There are 3 ways to turn a row about zero (a turn may also mirror it). The second row of each pair is the first, turned, with some noise. The first 27 pairs use one turn. New pairs use 2 turns, one after the other, and a turn may come again.
Some pairs, each with its turns in order after it:
[ -6  21  -9 -12   0   9 -10  17]
[ 18  -6 -17  -1   1  13  10 -14]
X

[-11  19 -21  20 -23  17 -10  -9]
[ -7   0 -39 -16   7 -15  -6 -13]
X

[  3 -13  -7 -11 -22 -28  15  27]
[  4  11  17   5  21 -39   9   3]
L

[-29 -13 -24  21  -6  -7   3 -18]
[ 13   9 -17 -35  -6  20 -16   0]
K

[ -2  28 -13 -29 -19  25 -15   0]
[  6   2 -41   1  17  29   9  -9]
X

[ 12  28  14  -2 -23 -26  -6  22]
[ -8 -21  -9  14  13 -28  31 -10]
L

[-15  -2  -5  27 -11  14  13 -17]
[  6  17 -17   5   8  23   4  23]
L

[  5  22 -11  -6  23 -21  -7  17]
[ 10 -10  14  -4 -15  14  13 -32]
X

[ 24   9  27  18 -14   9  14   7]
[ -3  17   4   5  15 -21  35   9]
K

[  3 -23 -15 -17  -6 -16 -20 -21]
[-13 -20 -23 -11 -17  -1 -12 -23]
K

[ 23   1  13  21 -19  18   4  26]
[ 21  17  -7 -35  -3  -8   9  22]
X

[-12 -24 -24  27 -26   8  25  10]
[21 37  4 23 17  1  1 31]
L

[ 11   0  -2 -18  21 -12 -17  20]
[-10 -21   1  27 -13  -6 -14  11]
K

[ 22  -2 -18  19   6 -20 -21  -8]
[-25  -7 -14 -18 -19 -12  -8  20]
K

[ -8 -17 -28   8   3  22  17 -26]
[-21 -10 -22   7 -14  -5 -36  11]
X

[-25  -3 -15 -26  11   4  -9  24]
[ 10 -16   6  25 -10  30 -19  -3]
K

[-21 -17 -19  11 -25 -19  -6  26]
[ 21  16  -4  22  34 -22  -9  -1]
L

[-15  12  24   7  20  -2  22 -26]
[-32  15 -17 -24  -1  21  10   3]
L

[ 26 -12  21  -8 -16 -28 -11  -3]
[-7 26 34 -9 23  7  5  2]
X

[ 13 -17  11  -1 -19  -2 -23  18]
[ 31  -4   6   7  -2 -12  13 -19]
L

[-10  13  18 -17 -23 -23  -7 -23]
[-23  20   2  17  26   2  22 -12]
X

[-28  22 -25  23  -7 -22  27 -11]
[ 24  31  17 -37 -21   9 -13   4]
K

[ -2  13 -23  21 -25  24 -22 -19]
[ 28 -22 -21  19   2  23  -4  23]
L

[  5 -22 -14   9  24  26  23  26]
[ -5  32 -16  28  20  14 -20  14]
K

[-16  19  26 -12   4  -1   6  -3]
[ 26 -11  21   4  10  -9   4  -6]
K

[ 13 -24  12   2 -12   9  20 -10]
[ 14  20  14 -15  -9   4  17  12]
L

[ 16  19  -8  14  -8 -20 -23   5]
[ -1   5   7 -29  10  -1   8 -29]
X

New pairs, each followed by its turns in order:
[ 11   2 -10 -11 -12 -16 -25  -7]
[ -2 -16  12  -6  23  -8 -19  -5]
X K

[ -5 -24  -6 -10  15   2 -17  20]
[-21 -13 -16   6  13 -18   9  12]
X K

[-17  12   4  -9  27  25 -22 -13]
[  7  -8  11   6 -11 -10 -42  19]
X X

[ 12 -16  20 -23  13  11 -12   3]
[ 24 -14   7 -10  -7   2   3  27]
X X

[-17   6  16 -25  24   4   1  -3]
[ -6   4 -13  22  24   8  -5 -20]
L X

[ 18  12   8   0   8  25 -29  28]
[-26  23  -6 -17  15 -24 -20  10]
L X

[ 24   6  -8  -7   1   3 -15  23]
[25 10 -8 -6  3 20 12 11]
K K

[ 15   2   3   8  24  16 -10  12]
[14 -4 -5 10 -1 11 -8 29]
K K

[  3  28  -2   7  -8  10 -20   1]
[20 18 14 11  9 11 -4 11]
L L

[-19  -7   0  25 -19  -1 -21 -17]
[ 11 -16  -6  -5 -22 -12 -30   8]
X K

[ -5 -21   1 -26  -2  -9  26   6]
[  6 -23   1   4  12  27  12  16]
K L

[  5 -11  12  22  11 -29  21 -19]
[-14  -6  13   4 -44 -14  -5  -2]
K K

[-22  -8  -6   8  19 -22 -16  10]
[  7   0  10 -22  13  22  18 -11]
X L

[-18   5  -2  11  12  27  -7  -6]
[ 14  12  24   4  15  -4 -14  -1]
X L

[ -6   4  26 -23  -8  23  15 -11]
[ 6 31  4 12  1 22 -3 26]
X K

[  5  19  19 -22  27  18 -13   5]
[  6 -19  34   0   5 -26   0  14]
K X

[ 27  17  22  23  22  15 -11  -1]
[ 32  -2  -4  26 -13  -4 -17  25]
K K

[ 24  27 -19 -10  18  20   2   1]
[ -4   9 -38  -3   5   4  -1 -30]
K L

[ -4  -4   9   1  27 -16  -3  -4]
[ -3   6  15   7   9 -18   4  21]
X X

[ 25 -26  21  25  27 -16 -19 -25]
[ 16   6  26  18 -10   7 -31 -44]
K X

[  3 -23 -28 -21   6   0   1  27]
[-38 -16   0  -7  15  -4  21   7]
X K

[  9  21 -24   0   6   2  18  -8]
[ 20  -3 -15  -4   3  -6 -10  25]
X L

[ 28 -28   3 -14  13  24  23 -10]
[ 10  28 -11   1  19  10  36  17]
L X

[  7  -6 -19  -9 -25 -28 -20 -15]
[  4 -27  22 -19  18  -6 -22   2]
X K

[-21 -24   4  11   6   0  24  12]
[ -2  -9  -9 -33 -11  17  -2 -11]
K X

[ 28   9  -8 -26 -27  22  14   4]
[ 12  17  13   9  16 -35  28  -7]
L L

[ 26  27   5   1  -2  24  13 -27]
[  2  19 -15   7  -8 -29 -31  21]
X L

[ 27  -6   2 -11 -26   3 -28   2]
[  6 -33  -3   4  -7  31  12   2]
X X

[-26   9 -16 -10  21 -21   3  26]
[ 17 -30  -2 -27  -9   3 -19  18]
L K

[  0  25 -27   8 -22  20 -20 -13]
[-22  13 -35  14  -2  18   4  21]
L K

[ 19  -2   2 -17  12  17  -9  12]
[ 25  -1  -7 -13  11  -2  21   3]
L L

[ -4  28 -28 -28   7   6  -1  23]
[ 12   7  19   2  26 -33 -14 -24]
L X

[ 13  14 -23  -7  -7   3  20 -21]
[  6  23  -2  13  -8 -24  -1 -22]
L L

[  5  27  14 -26   3 -22   1  21]
[-16  11  19  33   1 -20 -12 -16]
L X

[ 28   9  -4  20  -1  -7  29 -21]
[ 26  -1 -10  15 -21  -9  17  27]
L X

[ 19 -20  20  26 -24  22 -23  -2]
[-26  -9  18   0  -8 -29 -21 -32]
X L

[  9 -17 -29  28 -25  19  12  16]
[ 17   2   6 -45 -18 -15  22   6]
L X

[ 20 -18 -26  20 -27  17   0 -14]
[-19  -2 -25  -5  -3 -12 -32  28]
K L

[ 19 -18 -18  11 -18   1   2  21]
[  1 -38   1   0 -10 -14   3  -8]
X L

[24 24 12 11 -3  8  6  0]
[ 6 33 -4  5  2 -5  6 20]
L L

